Each new row is followed by what is left after taking away its nearest point in the smallest flat space through zero that holds the last named rows.
In the rows, 128 means zero.

Q616, 4 rows:
[[ 91 155 147  97 127 113 145 142 115  93 169  83 108]
 [138  83 104 119 144 136  71 173 107 127 154 134  88]
 [134 119 132 109 173  81  96 209 144 141 156  88  88]
 [ 85 108 130 117 158 123  99 129 111 179 158 146 135]]
New rows:
[156 123 167 121 135 129 136 166 156 123 127 159 131] : [135 123 168 115 128 141 138 149 140 118 140 164 134]
[135 112 132 118 144  97 157 110 103 117 146 179 165] : [149 111 130 116 145  90 153 131 108 103 147 166 150]
[117 160 121 164 120 164 126 126 152 136 152 104 146] : [123 150 115 164 124 164 114 137 151 137 154 106 138]

Q262 (4 x 13):
[[ 97 138 148 103 129 169 115 158 109 121 110 120 139]
 [125 137 152 129 104 123 102 143 155 133 169 125 108]
 [ 95 129 150  84 131 110 102 117 124 142 153 174 128]
 [140 129  82 148 144 133 179 118  89 169 139 116 133]]
New rows:
[140 126 128 135 184  88 130 140 169 119  76 130 129] : [123 140 132 128 175 106 131 160 154 150 114 123 121]
[148 136 106  89 109 138 141 139  72 141 129 129 167] : [164 133 120 102  94 120 122 136 108 121 134 127 155]
[156 113 127 116 129 150 143 128 111 125 125 146 113] : [156 114 134 116 123 148 135 131 119 122 131 146 109]
[122 134 127 132 108 134 141 118 124  86 163 120 132] : [118 132 124 126 115 134 145 113 116  87 155 126 137]
[121 111 119 110 114  72 151 134 118 117 133 129 138] : [117 117 126 113 108  92 148 152 117 114 131 113 137]
[130 127 110 166 131 109 133  72 143  95 105 125 112] : [100 142 124 145 125 137 125  98 124 117 129 123 111]

Q665:
[[105 119 119 138 125 151 155 106 114 125 129 116 125]
 [157 134 135 111 167 117 148 121  88 123 111 152 152]
 [128 140 103 128 113  97 173 127 183 178 165 124 141]
 [157 163 106 141 101 144 109 117 127 124 101 145 124]]
New rows:
[151 127 132 114 137 151 144 139 126 145 129 108 120] : [151 128 133 116 133 153 135 142 128 142 128 107 116]
[116 112 158 120 134 140 146 105 143 128 102 113  98] : [135 125 154 117 133 129 141 110 151 135  99 124 103]
[118 108 129 102 112 127 142 100 130 165 101 149 135] : [116 104 138 101 110 127 121 110 132 157  99 147 128]
[103 166 129 142 116 109 143 158 132 141 139 129 124] : [103 162 135 141 125 118 138 155 111 128 128 131 124]
[117 133 120 133 128 121 125 140 117 140 125 119 109] : [122 135 120 131 132 119 128 139 114 141 123 123 112]
[146  90 117 132 128 125  82  83 125 153 184 173 114] : [144  89 116 133 131 131  90  76 115 150 181 173 115]

Q575, 4 rows:
[[126 127 157 118 136 123 134 148 128 122 144 133 129]
 [142 132 145 160  87 150  85 126 144 109 114 155  90]
 [112 128 147 173 105 142 125 128 120 157 151 136 112]
 [ 96 128 138 116 145 151  84  88 191 140 121 152 116]]
New rows:
[153 129 146 110 159  97 104 132 197 141 135 144 116] : [164 129 122 141 137  93 125 137 158 153 136 128 118]
[157 158 140 126 150  94  98  83 120 109  80 137 123] : [141 156 159 143 152  92 117  94 105 134 109 133 127]
[124 120 108 139 114  98  97 112 137 104 116 117  96] : [112 118 123 133 128  91 116 124 129 117 137 112 107]
[128 129 114  79 116 150  62 110 134 135 127 146 135] : [131 128 120  94 110 140  91 132 100 146 147 134 142]
[145  91  98  92 115 164 133 109 142 121 134 137 103] : [140  90 113 100 115 160 147 123 129 130 152 135 105]
[128 197 156 134 141 125 143 119  90 115 147 129 132] : [126 198 141 131 142 131 128 100 105 114 132 132 129]

Q747:
[[124 126 105 134  97 109 144 145 145 106 173 105 113]
 [118 102 147 124 129 132 126 113 112 147 139 123 117]
 [133 100  88 133 122 139 137 154 100 143  82 134 124]
 [131 132  71 113  88 108 128 145 137 137  67 103 152]]
New rows:
[ 91 111 124 125 134 147 100 110 169 158 106  92 190] : [ 98 105 115 149 148 161 117 137 160 135 138 111 166]
[166 163  74 116 123 140 139 131  98 151  82 170 142] : [150 152 109 112 113 128 139 107 107 150 146 150 125]
[109 111 143 157 154 177 147 125 145 155  81 130 124] : [106 123 136 155 132 158 152 127 168 138 112 110 123]

Q611 (4 x 13):
[[ 81 136  97 112 137 131 136 121 155 151 132 116 155]
 [105 101 142 149 145 127 156  66 136 140 125  95 124]
 [ 91 138 129 115  77 126 159 134 135 148 135 146 142]
 [154 132 114 130 146  88 108 118 109 117 144 127 145]]
New rows:
[141 136 162 158 107 117 147 132 153 124 163  99 116] : [137 145 143 148 122 120 133 146 161 125 163  98 125]
[101 158 105 140 165 156 121 166 107 102  92 151 145] : [101 145 124 154 147 134 144 131  93 104 100 148 145]
[144  93 140  94  95 141 158  92 121 112 160 154 162] : [149  96 127  90 127 161 136 108 133 107 150 145 157]
[142 123 157 149 102 161 124 124 100 106 109 152  93] : [117 134 118 135 124 140 116 114 113 119 122 140 128]

Q12:
[[166 119 183 138  94 157 129 106 121 109 154 166  92]
 [140 148 153 112 113 124 120  61 121 111 146 170  94]
 [157 136 106 129  87 121 147 136  80 101 134 180 112]
 [129 176 160 123 113 186 152 124 127 113 112 197 107]]
New rows:
[137 131 128 128  88 141 156 136 135 134 115  98 137] : [133 138 127 120  91 132 151 114 136 133 117 101 133]
[126 127  97 124 124 132 109 139 126 153 130 101 122] : [131 135 112 123 117 145 112 129 125 147 132 119 111]
[139  92 120 138 111 125 135 107 129 128 130 121 141] : [127 111 119 133 118 138 141 109 134 130 118 131 144]
[127 154 114 133 124  90 135 132 120 130 133  79 137] : [134 163 140 136 116 117 141 131 124 125 133 101 125]

Q79 (4 x 13):
[[112 157 182 166 113 128 110  84 106 123 123 133 132]
 [121  87 104 148 140 105 103 159 174 114 128 143 135]
 [104 118  92 128 112  99 115 115 140 145  82 161 101]
 [172 114  90 105 100 136 105 133 190 128 129 172 162]]
New rows:
[128 153 129 159 146 124 151 125 151 138 125 129 162] : [125 153 118 150 147 122 158 127 145 144 118 128 152]
[108 159  94 104 139 138 122 110 163 157 163 107 132] : [ 95 158 107 123 142 130 114 105 160 152 161 106 129]
[152 149 138 111 124 157 116 100 165 109 112 134 151] : [124 136 131 118 146 141 127 117 148 110 105 115 126]
[119 131 121 120 140 128 113 123 112  96 107 158 117] : [128 132 125 115 145 137 118 130 111  92 120 150 125]

Q27, 4 rows:
[[135 111 169 162 146 109 116 111  90 143 114 163 135]
 [136  85 141 128 145 149 154 144  92 122 110 110 122]
 [137 135 156 150  99 116 148 149  87 139 122 142 161]
 [179 105 162 141 141 111 138 154 116 105 149  95 169]]
New rows:
[ 93 134 154 152 151  96 106 101 145 159 166  91 132] : [ 83 128 146 143 135 116 133 120 126 161 153  82 129]
[ 94 131  92 114  91  98 146 161 103 127 151 139 126] : [109 108 106 121 128  90 127 144 109 119 155 137 119]
[155 132 127 166 137 119 151 120 104 121 159 107 135] : [133 140 109 157 133 129 147 110 113 129 151 117 115]
[145  93 148 139  91 167  98  91  89 160  98 159 159] : [153 102 124 117  92 171  94  97 130 141 119 128 158]
[137 134 152 101 128 146 141 132 129 136 159 136 165] : [125 128 146  99 138 153 135 120 130 141 150 144 147]
[158 115 106  90 126  91 109 155 147 154 147 132  98] : [154 109 116  98 121  93 118 159 123 162 135 142 100]

Q887 (4 x 13):
[[177 118 130 113 138 124 126 122 112  85 117 108 100]
 [102 138  92 114  98 131 126 122 118  90 142 110 148]
 [ 57  89 148 136 125 130 148 142 123 158 134 133 108]
 [ 85 164  97 135 109 113 108 153 133 122 124 132 162]]
New rows:
[103  99  96 105 144 119 139 109 149 135 135 154 113] : [123 114  92 106 150 111 128 115 151 127 125 155 116]
[ 97 124 102 164  95 102 167 117 115 120  90  93 102] : [132 138 109 169 104 109 165 103 129 141  92 105 115]
[145 166 114 160 147 147 115 120 147 111 133  95 120] : [119 147 124 162 146 150 125 123 144 123 137  96 109]
[142 123 123 109 101 131  89  93 139 164 101 151 149] : [127 107 125 104 101 123  91 105 125 144  94 139 128]
[139 162 162 143  93 149 116 141 122 158  94 151 131] : [132 145 154 130  82 155 125 131 109 131 103 134 121]
[151  92 120 111 164 146 156 109 118 113 159 161 148] : [128 108 113 120 165 126 140 140 118 110 142 165 151]

Q934:
[[115 126 105  96 102 136 160 110 141  87  47 146 136]
 [133 135 139 144 112 147 151 171 106 128 126 100 130]
 [105 131  87  89 165 134 168 114 134 125 155 181  93]
 [ 83 128 151 142 138 116 147 118 136 142  91 155 127]]
New rows:
[131 113 127 116 146 180 155 125  99 152 163 179 146] : [141 108 141 125 125 172 130 114 106 144 133 161 167]
[117 103 109 127 126 125 145 124 133 162 144 136 113] : [127 102 113 130 111 126 136 125 133 154 128 122 124]
[142 121 126 133 150 126 127 181  93 111 128 131 145] : [135 117 125 127 156 113 114 155 107 111 118 147 147]
[ 97 140 130 106 123 167 113  91 132 140 100 128 113] : [109 142 133 114 123 173 109 108 122 146 123 113 112]
[137 138 120  72 132 107  98 127 106  96 139 130 137] : [114 141 145  95 135 106 113 143  99 112 129 130 137]

Q831 (4 x 13):
[[120 154 131 152 133 112 108  62 150 174 135 142 159]
 [142  98 136 143 106 120 138 142 125 154 122 148 126]
 [128  70 122 125 141 133 148 146 127 129 112  91 159]
 [124 167 110 158 183 123 103 166 131  94 144 126 139]]
New rows:
[133  88 120 105  90  95 102  92 114 140 112 123 105] : [131 108 109 124 124  92  88 118 115 119 121 121 113]
[131 153  75 144  90 123 143 155 138 117 129 128 136] : [127 147  76 137  88 124 146 137 141 124 126 119 144]
[160 117 119 173 114 143 145 131 107 126 154 145 118] : [148 124 115 155 123 151 145 108 110 116 153 122 126]

Q177:
[[ 87 105  70 126  77  91 135 142 157 140 195 165  52]
 [122 151  73 176 162 126  98 124 134 134 176 154 122]
 [124 140  76  63  95  90 116  81 145 159 106 138  92]
 [138 150  85 134  84  69 100  78 132 116 132 153 122]]
New rows:
[156 143 166 103 128  96 143 145 157 106 126 127 151] : [148 148 140 107 145 102 136 148 164 119 144 135 138]
[159 138 155  99 112 108 150 138  96 157 161 128 131] : [160 146 144 110 126 111 141 135  96 159 168 132 135]
[137 118 107 102  99 152 165 154 124 143 145 122 151] : [146 132  99 117 104 144 151 140 120 136 144 127 164]
[106 161 147 166 136 107 156 140 127 129 163 136 126] : [111 165 147 132 136 107 156 124 128 142 135 127 126]
[ 93 150 107 142 106 156 116 116 153 150 136 145 103] : [105 148 137 144 103 160 121 116 143 136 116 134 125]
[ 94 110 115 141 154 165 102 143 112 111 107  96  90] : [102 114 115 142 128 141  97 125 110  98  99 100  95]

Q454:
[[139 138 103 138 115  90 131 187 127  82 124 107 138]
 [150 123 131 130 132 187 100 135 137  97 168 150 136]
 [134 108 104 137 144 114 107 144 136 119 154 117 116]
 [144 129 159 126 150 117 124 133 163  70 152 190 110]]
New rows:
[112 130 108 149 165 111 123 126 160 114 120 130 147] : [111 137 113 146 155 133 126 119 152 122 113 128 157]
[132 108 106 139 110 112 153 150 174 140 132 127 142] : [132 110 116 135 109 132 153 137 173 146 133 136 145]
[131  84 127 155 156 150 119 143 133 130 111 128 123] : [128  96 136 152 147 144 133 144 130 127  94 131 129]
[119 157 128 151 152 145 136 141 124 117 120 160 160] : [113 144 115 154 161 131 130 135 123 136 124 146 151]
[136 161 129 101 144 101 163 121 165  85 119 120 108] : [135 150 114 103 142 138 147 110 152 113 131  99 115]

Q643:
[[ 91 137 164 155 118 120  95 116 120 100 145 156 124]
 [137 102 160 119 131 143 123  90 136 141 128 103 167]
 [115  81 181 128 134 139 124  95 102 110 111 128 159]
 [137 119 143 121 128 165 121 108 160 126 151 145 136]]
New rows:
[128 108 135 142 184  91 120 127 137  98 127 111  72] : [138 107 137 136 184 103 119 115 154 109 136 103  83]
[126 130 134  74 118 122 132 130 131 111 121 126 154] : [120 142 131  80 115 116 126 135 133 108 127 132 146]
[169 123 127 124 102 156  85 130 128 184 127 142 132] : [154 119 131 132 102 141  86 140 103 169 114 150 123]
[ 99 140 134 134 137 132 121 184 148 134 165 127 184] : [103 124 132 128 143 134 134 189 134 129 150 128 183]
[132  89 107 137 151 153 136 143 129 132 134 143 135] : [120 108 112 150 144 131 120 139 127 138 140 129 139]
